The rows come from 5 hidden closed curves, with some noise, and rows from the same curve form a group. Each curve winds through 8 dimensions. The rows are also pushed far along 5 directions, which tell nothing about the answers.
Known rows, each followed by its group:
[30,1,-14,-27,-8,8,2,9,-10,-13,-4,-7,14,-8,-1,5,30,-8,22,-5]	K
[-1,2,18,10,-3,3,-14,-23,19,-9,14,-3,-35,-12,-10,-6,8,24,-15,-9]	H
[-2,10,17,8,8,17,0,15,-23,10,-6,8,-1,8,-3,7,-10,4,-15,6]	K
[22,-12,16,0,-7,11,3,-12,3,17,-3,21,-2,12,6,11,-3,0,-22,-1]	A
[-5,8,3,-7,1,15,26,21,-21,5,-14,14,-9,22,4,23,-10,10,-14,0]	E
[-2,-18,5,4,-27,-2,-13,-18,34,4,12,-8,-12,-35,-18,-23,25,-8,34,10]	E
[-4,-7,15,3,0,22,8,-4,-10,0,-15,6,-16,8,-1,0,-2,20,-25,-10]	E
[15,0,2,-22,-20,12,-5,-12,19,8,11,-4,0,-7,-7,-4,4,-15,-1,2]	T
[16,-3,1,-4,-17,7,28,5,-3,6,-8,9,-6,17,11,4,-25,11,-23,11]	E
[3,-5,12,-13,-14,21,-3,-15,19,-8,4,-16,-16,-2,6,2,33,5,-9,-15]	A
[16,-14,18,-12,-24,38,19,-19,-14,29,-20,37,-5,22,17,33,-26,16,-15,22]	T
[-22,8,19,20,26,9,-8,10,-22,-1,-8,9,0,21,-6,-15,-44,13,-25,3]	A
[-5,-4,15,21,-12,16,-16,-35,3,-3,18,13,-5,7,-20,-19,-35,15,-34,6]	H
[7,-5,22,15,-26,30,-6,-18,4,13,13,12,-3,3,-12,6,5,-4,-25,5]	T
[-1,3,22,-3,6,-8,14,31,11,-10,-2,-3,-31,-3,-9,-2,5,5,18,-3]	E
[17,-4,9,-2,-10,0,7,13,3,10,4,8,4,4,5,6,1,-13,3,11]	T
[-22,-5,3,18,5,-8,-11,-35,21,3,12,10,-7,10,-8,-20,-29,8,-24,-5]	K
[18,0,5,-13,-6,24,8,-4,-15,33,-12,35,8,26,17,18,-11,7,-15,20]	H
[1,1,2,-17,22,-11,24,24,-14,-3,-14,17,-2,31,12,18,-30,3,-7,-6]	A
[-10,5,6,19,-21,42,-17,-8,-13,-2,3,-12,2,-6,-5,2,24,3,-26,-2]	A
[2,-26,-12,-7,-28,10,10,-21,1,21,-11,25,10,10,21,17,-11,1,-4,15]	E
[-9,-6,-2,-18,10,0,1,5,-8,-4,-7,8,-1,-5,-20,7,2,-9,18,-14]	H
[5,9,-19,16,-1,-3,-3,-18,-15,-8,12,-6,23,-1,-17,-10,-17,-2,-25,-3]	T
[-4,3,-13,-19,-9,-3,20,9,3,17,-7,16,0,20,24,16,-16,1,3,18]	K
[-19,1,-13,-10,13,-20,5,9,1,3,2,9,15,14,3,4,-15,-16,17,3]	A
[4,8,8,10,-6,28,-21,-7,-9,-16,4,-28,0,-15,0,-8,32,8,-7,-6]	A
[-3,9,-8,22,-8,-8,-13,-14,7,-13,19,-23,5,-13,0,-7,4,-1,-10,1]	E
[9,-2,-8,10,-4,3,-2,5,-19,4,6,8,31,6,-9,-1,-3,-19,-15,1]	H
[28,19,5,-5,-23,35,-24,-41,14,11,22,-15,-3,-12,-5,-2,32,6,-32,-3]	T
[47,8,-11,-27,-44,41,10,-17,-6,13,4,8,-5,-11,0,55,42,-2,-13,-2]	E
[-12,1,28,11,19,10,-13,-2,0,8,-7,3,-15,5,3,-15,4,19,-5,1]	H
[8,3,-25,-21,17,-28,10,10,-5,9,-7,16,5,-1,0,22,-2,-10,17,-7]	H
[4,-11,-4,-2,-19,10,-10,-29,8,7,6,4,14,8,17,-5,-19,-1,-14,15]	E
[-15,-3,16,3,-2,3,5,-1,12,-26,5,-12,-22,4,-6,-19,-6,17,7,-4]	T
[-22,-13,-14,-3,-9,-7,-5,-14,19,2,-9,-7,-18,-21,4,-9,12,12,26,2]	A
[-6,1,-12,-20,-5,-16,12,17,12,-2,-3,-3,-5,4,22,3,-3,-1,28,13]	K
[-8,-12,10,7,-6,-4,-2,1,17,10,4,6,-8,-4,0,0,13,-11,-2,-4]	H
[-14,-16,23,31,1,-19,-9,-8,30,3,4,0,-21,-1,11,-32,-23,12,-8,11]	A
[4,8,-12,16,-10,5,-19,-4,-6,1,12,-6,13,-15,-11,0,8,-10,-10,1]	A
[-4,2,-22,-14,-16,6,-15,-24,13,18,10,7,7,-14,-8,10,16,-13,11,3]	A
[5,-15,4,-3,-17,5,8,-18,16,5,-6,13,-19,8,25,20,5,18,2,6]	K
[-4,-6,17,-18,5,6,-6,10,16,0,-15,1,-34,-9,-1,-22,4,18,25,2]	A
[-1,-16,-9,-21,-21,-22,3,-8,47,12,7,7,-24,-28,-8,-6,30,-9,50,6]	T
[-19,9,-4,-10,9,13,-4,-1,-15,-15,3,-8,8,7,-17,2,-8,-6,-12,-18]	H
[-26,-8,-13,8,6,-25,-2,-9,13,-25,6,-10,-4,-1,4,-4,-12,4,21,-5]	K
[-19,-30,-41,-21,-24,-34,-2,-15,28,-2,0,0,7,-30,6,4,16,-18,67,10]	E
[-3,-1,-54,-7,-33,-1,7,-15,-23,-7,13,2,55,-8,-12,30,-10,-35,23,13]	T
[22,4,-4,-25,19,-18,41,49,-25,2,-24,22,6,32,24,24,-33,1,11,11]	T
[1,-28,26,24,-15,1,-17,-47,25,33,5,27,-8,-14,-16,-31,-30,4,-2,23]	T
[8,-3,30,29,-4,29,-29,-46,9,-2,13,-14,-15,-11,-22,-30,4,17,-65,-23]	H
[-9,-25,-17,34,-14,-34,-11,-23,8,19,10,24,33,-4,7,-12,-52,-18,16,37]	A
[7,16,2,14,-7,19,-19,-10,-6,-19,16,-30,9,-3,7,-2,28,3,-25,-8]	K
[19,17,10,-1,20,-1,-2,12,-10,3,-1,2,-10,-2,-6,9,14,9,-9,-9]	E
[-33,-11,29,34,7,-5,-15,-11,13,8,5,4,-14,-3,-13,-32,-34,7,-8,11]	K
[1,3,3,13,-2,-6,-2,-13,7,12,10,11,-10,-6,-13,9,-2,1,-15,-4]	T
[-27,3,-33,6,13,-37,13,26,-5,-27,2,-15,20,11,13,-9,-13,-9,19,-1]	K
[16,-3,-6,5,-23,0,-24,-27,15,6,21,-3,14,-18,1,-9,17,-6,12,16]	H
[12,-8,17,-16,-12,15,9,12,6,7,-7,11,-9,11,8,-6,-3,1,5,11]	K
[9,-8,-2,12,-34,14,-13,-45,20,17,16,6,-1,-1,17,13,1,3,-33,8]	E
[0,-26,17,-14,14,-28,18,31,12,7,-21,26,-19,4,3,-11,-12,1,44,8]	H
[17,0,3,1,-1,2,13,19,-14,9,0,18,17,27,11,9,-20,-9,-22,8]	H
[-36,-31,-5,2,7,-30,9,4,11,-7,-16,9,-2,4,11,-21,-36,4,32,10]	E
[12,7,-28,10,-20,4,-16,-12,-9,-17,21,-21,37,-12,3,10,31,-20,3,0]	K
[-1,8,5,-31,0,21,8,10,-9,-4,-4,9,-9,17,0,19,0,4,2,-5]	H
[0,-10,23,-18,2,4,-3,-9,28,-9,-8,1,-50,-10,9,12,30,26,30,-10]	K
[25,17,3,-21,1,11,2,0,1,9,5,6,-2,12,4,8,-6,2,-17,4]	E
[13,9,-34,-39,-6,-24,22,20,4,14,4,21,13,6,1,29,-3,-26,33,10]	T
[6,-4,65,-18,13,38,1,4,21,-8,-15,-10,-61,12,11,-5,36,35,-18,-27]	A
[-34,-29,-4,14,-13,-34,1,-7,31,12,10,18,8,-4,-6,-31,-52,-21,33,30]	K
[14,33,-2,-14,17,24,8,16,-38,-17,-5,-13,14,23,11,13,-4,14,-18,-2]	T
[8,-12,-2,-1,-6,-15,19,14,1,13,-4,29,7,21,10,-2,-32,-4,-3,18]	H
[-17,-8,-8,-3,-7,1,-12,-24,19,-14,3,-15,-13,-19,-7,-12,22,8,20,-9]	K
[-7,4,24,15,24,7,-14,12,-12,-26,-10,-29,-10,-6,4,-19,18,21,5,-10]	A
[-28,-10,37,39,30,-7,-5,18,-17,-12,-10,2,-3,11,-6,-33,-35,13,-1,7]	E
[-31,8,-3,32,20,-20,9,1,-10,9,10,14,23,33,-6,-25,-73,-5,-39,12]	T

New rows, each followed by its group:
[-10,18,-10,-2,16,-9,6,19,-15,-15,7,-2,2,3,-22,11,4,-6,4,-16]	T
[-36,6,-5,29,21,-12,-9,-17,-6,-27,13,-11,11,19,-9,-19,-40,5,-30,-15]	K
[15,13,-14,-19,-11,20,37,34,-37,6,-15,15,24,33,16,29,-19,-4,-8,17]	E
[-8,-4,5,10,15,-17,-15,-8,5,-6,5,-6,2,-19,-26,-32,-13,-4,19,0]	T
[-14,-9,-6,-6,0,-18,10,10,9,16,-3,7,8,-4,-8,-5,-27,-24,6,5]	T
[30,21,15,-1,-9,46,-7,0,-22,-7,2,-14,2,16,19,24,36,15,-39,-7]	K
[-3,20,1,-14,22,4,-6,15,-1,-8,-4,-17,-13,1,-1,-14,18,11,-8,-17]	A
[14,9,57,-32,24,38,11,30,5,-9,-21,-7,-56,24,17,7,37,33,-15,-27]	A
[-15,-23,3,27,-11,-17,-1,-12,15,3,12,21,14,18,6,-14,-38,-12,-1,18]	K
[-9,-4,-18,-6,-11,-8,-17,-19,27,5,7,-9,-3,-24,-10,-29,8,-4,16,3]	A
[3,-1,12,-7,-2,9,-20,-21,15,-15,14,-7,-17,-17,-30,-20,5,4,-1,-15]	H
[-18,-22,-2,-13,4,-53,0,12,57,-15,0,-11,-39,-26,9,-23,23,3,73,-1]	K
[-5,-4,-2,-15,-1,9,16,5,-18,-4,-14,9,2,9,2,18,-20,5,18,8]	T
[-12,-8,-1,-22,7,-30,14,30,25,-8,1,5,-23,-11,-13,-5,14,-9,58,-1]	T
[1,4,-9,-2,-1,-1,6,9,2,-5,5,3,8,20,11,3,5,-4,-10,-4]	K
[-14,-2,15,-7,12,-6,11,17,7,-6,-6,4,-20,16,16,16,-2,5,6,-4]	A
[-7,18,-17,10,11,-21,-8,-5,0,6,15,-1,12,-6,-12,-6,-10,-8,-1,6]	E
[5,5,-6,12,-2,-2,0,-14,-7,4,5,4,3,-5,-5,16,-1,2,-10,0]	T
[6,0,18,3,-12,23,-2,-4,-7,21,-1,19,-6,7,-1,16,-5,2,-15,11]	K
[9,4,-6,14,-5,-8,-3,0,-2,3,11,-7,21,-3,-3,-9,-5,-15,-15,4]	T
[13,18,-27,-43,-22,25,3,5,-11,-9,10,-6,8,0,-2,35,38,-12,10,-8]	H
[5,9,-11,-13,-7,19,12,7,-15,-6,0,-9,20,25,18,15,7,-7,-26,-6]	A
[-9,-1,24,5,-7,21,-4,-23,23,8,-3,-16,-36,-12,-3,-16,12,21,-33,-14]	T
[1,0,-12,10,-5,-1,8,-16,-9,-8,6,7,13,9,-11,-7,-30,5,-15,3]	T
[0,3,9,7,-1,-20,-3,17,20,-11,15,-15,-12,-17,-12,-17,12,-10,20,1]	E
[-5,-17,-11,24,-24,-6,-10,-13,10,22,8,21,12,-8,-7,-10,-23,-14,-4,20]	A
[-19,16,36,-18,42,21,-6,21,-12,-26,-11,-19,-36,6,-22,-5,13,17,-13,-41]	H
[-3,1,17,-7,2,23,-18,-6,-1,7,4,6,-3,2,-10,-1,14,-4,-8,-6]	E
[13,5,3,-30,11,5,28,39,-20,-3,-19,16,-7,38,32,37,-8,7,-11,-6]	E
[17,-14,-10,-5,-43,16,8,-29,11,37,-1,27,-8,-12,4,28,0,-1,-17,14]	K
[6,11,-5,10,14,-19,-1,13,-8,-2,2,-7,12,1,10,-9,-10,2,11,14]	E
[-5,21,-9,34,-12,44,-8,-20,-39,4,9,-12,19,1,-22,12,7,2,-83,-20]	K
[6,24,-13,-3,1,6,-6,9,-13,-26,15,-27,16,9,5,7,10,-6,-19,-11]	K
[-5,-10,9,-24,11,-7,-5,17,7,-3,-4,9,-10,1,1,6,11,-9,31,-6]	E
[6,7,5,-15,-16,23,-6,-6,2,-2,10,-11,-1,-7,-7,16,17,-11,0,-3]	T
[-34,3,0,23,11,-14,-37,-12,23,-11,21,-22,-9,-34,-37,-43,9,-8,8,-14]	A
[-5,3,13,-23,10,-13,10,26,25,-8,-8,-10,-39,-11,2,-14,20,15,37,-1]	E
[-13,9,-6,3,6,10,2,-2,-22,-11,-1,2,10,18,6,20,-13,6,-9,-1]	K
[-9,-8,36,-3,14,20,19,23,-12,-1,-21,20,-28,28,-2,3,-17,20,-14,-8]	K
[-15,6,-13,14,2,21,3,0,-41,-19,1,-13,46,22,1,11,-7,-15,-28,-9]	A
[-6,-10,2,-14,0,-11,30,23,5,13,-18,17,-10,17,16,3,-21,3,13,12]	T
[-14,1,-4,-4,3,-1,21,11,-5,3,-14,-4,-3,11,9,-4,-16,6,-10,0]	T
[27,17,7,-3,-4,21,-4,-8,-7,24,0,10,-2,5,13,11,14,13,-19,12]	E
[-11,-8,-10,14,-10,-5,-8,-14,10,15,0,11,-10,-18,-3,11,15,2,7,1]	A
[4,-5,18,-8,-18,34,-1,12,-3,5,-12,4,-21,-2,7,17,29,10,9,4]	A
[-14,-4,17,-15,17,-8,4,14,12,-12,-11,-8,-36,-12,-17,-19,-8,14,15,-14]	K
[-27,-27,38,37,-9,18,-10,-16,11,13,-7,15,-15,5,-1,-25,-18,13,-13,13]	A
[2,5,10,-19,-7,28,10,-2,-4,4,-11,-5,-17,3,4,17,7,10,-15,-8]	T
[9,-5,-1,13,-3,-25,15,21,-2,1,2,9,15,8,13,0,-28,-10,15,26]	E
[-4,-27,1,11,-28,-14,-3,-25,33,0,6,-5,-7,-26,-6,-30,-12,0,30,20]	E
[-21,10,-11,-5,20,-27,-3,15,-1,-6,7,-4,13,-2,-5,-5,-16,-14,39,11]	T
[-18,-7,11,16,-2,0,-2,-3,4,-3,2,-2,-1,12,17,4,-8,3,-4,7]	A
[-9,15,-15,-16,10,4,-6,13,-16,-3,-1,1,9,0,-12,10,1,-8,12,-5]	A
[12,13,11,16,-9,26,-10,-16,1,4,10,-12,0,12,14,-2,14,9,-58,-8]	A
[-17,1,-5,8,4,3,-10,-9,-1,-1,-8,-13,-4,-10,8,-7,19,14,7,-1]	A
[6,6,-17,-13,-26,4,-1,-25,17,17,14,4,3,-5,7,23,3,-9,-2,11]	T
[-12,16,36,36,9,24,-36,-32,10,9,21,-15,-12,-7,-18,-30,1,12,-44,-4]	T
[-23,9,-29,6,3,-2,-1,-7,-29,-4,9,13,32,9,-23,6,-31,-12,-9,1]	H
[-2,-32,-37,13,-54,-31,-2,-47,39,13,22,10,17,-36,-10,-4,-18,-27,36,29]	E
[7,-20,13,3,-1,2,3,0,-2,10,-12,19,5,17,18,-8,-19,5,-11,10]	E
[16,4,3,8,-14,8,0,-12,6,13,3,-1,-10,-9,8,22,21,5,-18,-2]	T
[1,15,-1,1,8,18,-10,6,-23,0,0,3,8,6,-8,9,-4,1,-15,-3]	A
[9,5,-52,-3,-21,-12,3,-15,-6,16,11,6,48,5,16,12,-8,-25,-7,17]	A
[-13,6,4,-4,10,1,-7,-3,6,6,6,3,0,7,-4,0,3,-6,-7,-7]	A
[-1,18,-5,-26,15,-13,0,15,9,-9,8,-12,-5,-2,-7,-9,3,-6,19,-5]	T
[19,7,-18,23,-27,0,-11,-11,-2,4,26,-10,35,-9,-3,-2,10,-24,-20,10]	E
[-28,0,15,47,4,7,-31,-42,14,5,27,-10,9,0,-21,-37,-13,-5,-59,-13]	A
[-11,4,-21,-6,-15,12,1,-17,-1,-2,1,-21,8,-14,-5,0,9,-3,-9,-7]	T
[5,-16,41,-19,-4,19,7,-3,32,0,-13,1,-51,7,18,0,21,25,-1,-10]	A
[-9,-2,14,-5,7,10,-18,-9,6,-3,5,-1,-9,4,-2,-1,6,1,-11,-12]	E
[-39,15,-2,13,36,-24,-2,22,-5,-23,-4,-29,-23,-19,-21,-22,4,12,4,-24]	K
[-9,16,-9,-6,5,-1,-6,-1,-1,3,8,-4,4,-5,-6,9,12,-4,15,1]	T
[1,5,13,-7,-3,9,20,20,-2,-2,-6,4,-25,3,-7,12,6,9,1,-5]	E
[-4,4,-2,9,7,7,-14,0,-13,-22,-1,-24,9,-8,-5,-20,0,5,-2,-5]	A
[-21,12,-5,4,8,-17,-7,3,24,-24,12,-40,-21,-20,-7,-31,22,8,2,-17]	E
[8,9,-23,20,-11,-3,-11,-4,-13,1,14,-5,32,-2,5,7,-4,-14,-19,8]	A
[-31,-3,-20,-3,6,-35,17,9,10,-6,1,10,-2,8,7,1,-29,1,39,16]	T
[-20,-5,-27,42,-18,-22,-19,-57,24,-8,32,-17,17,-22,-25,-39,-23,-2,-27,-1]	T
[2,10,-21,0,-1,6,12,-7,-21,17,-8,19,11,21,8,20,-30,7,-38,1]	A
[4,16,8,2,10,21,-20,-28,9,1,7,-9,-24,-10,-17,-6,35,20,-35,-30]	K
[-28,-7,-16,12,27,-43,-7,-2,11,-39,7,-21,7,-6,-17,-40,-28,-2,18,-16]	K
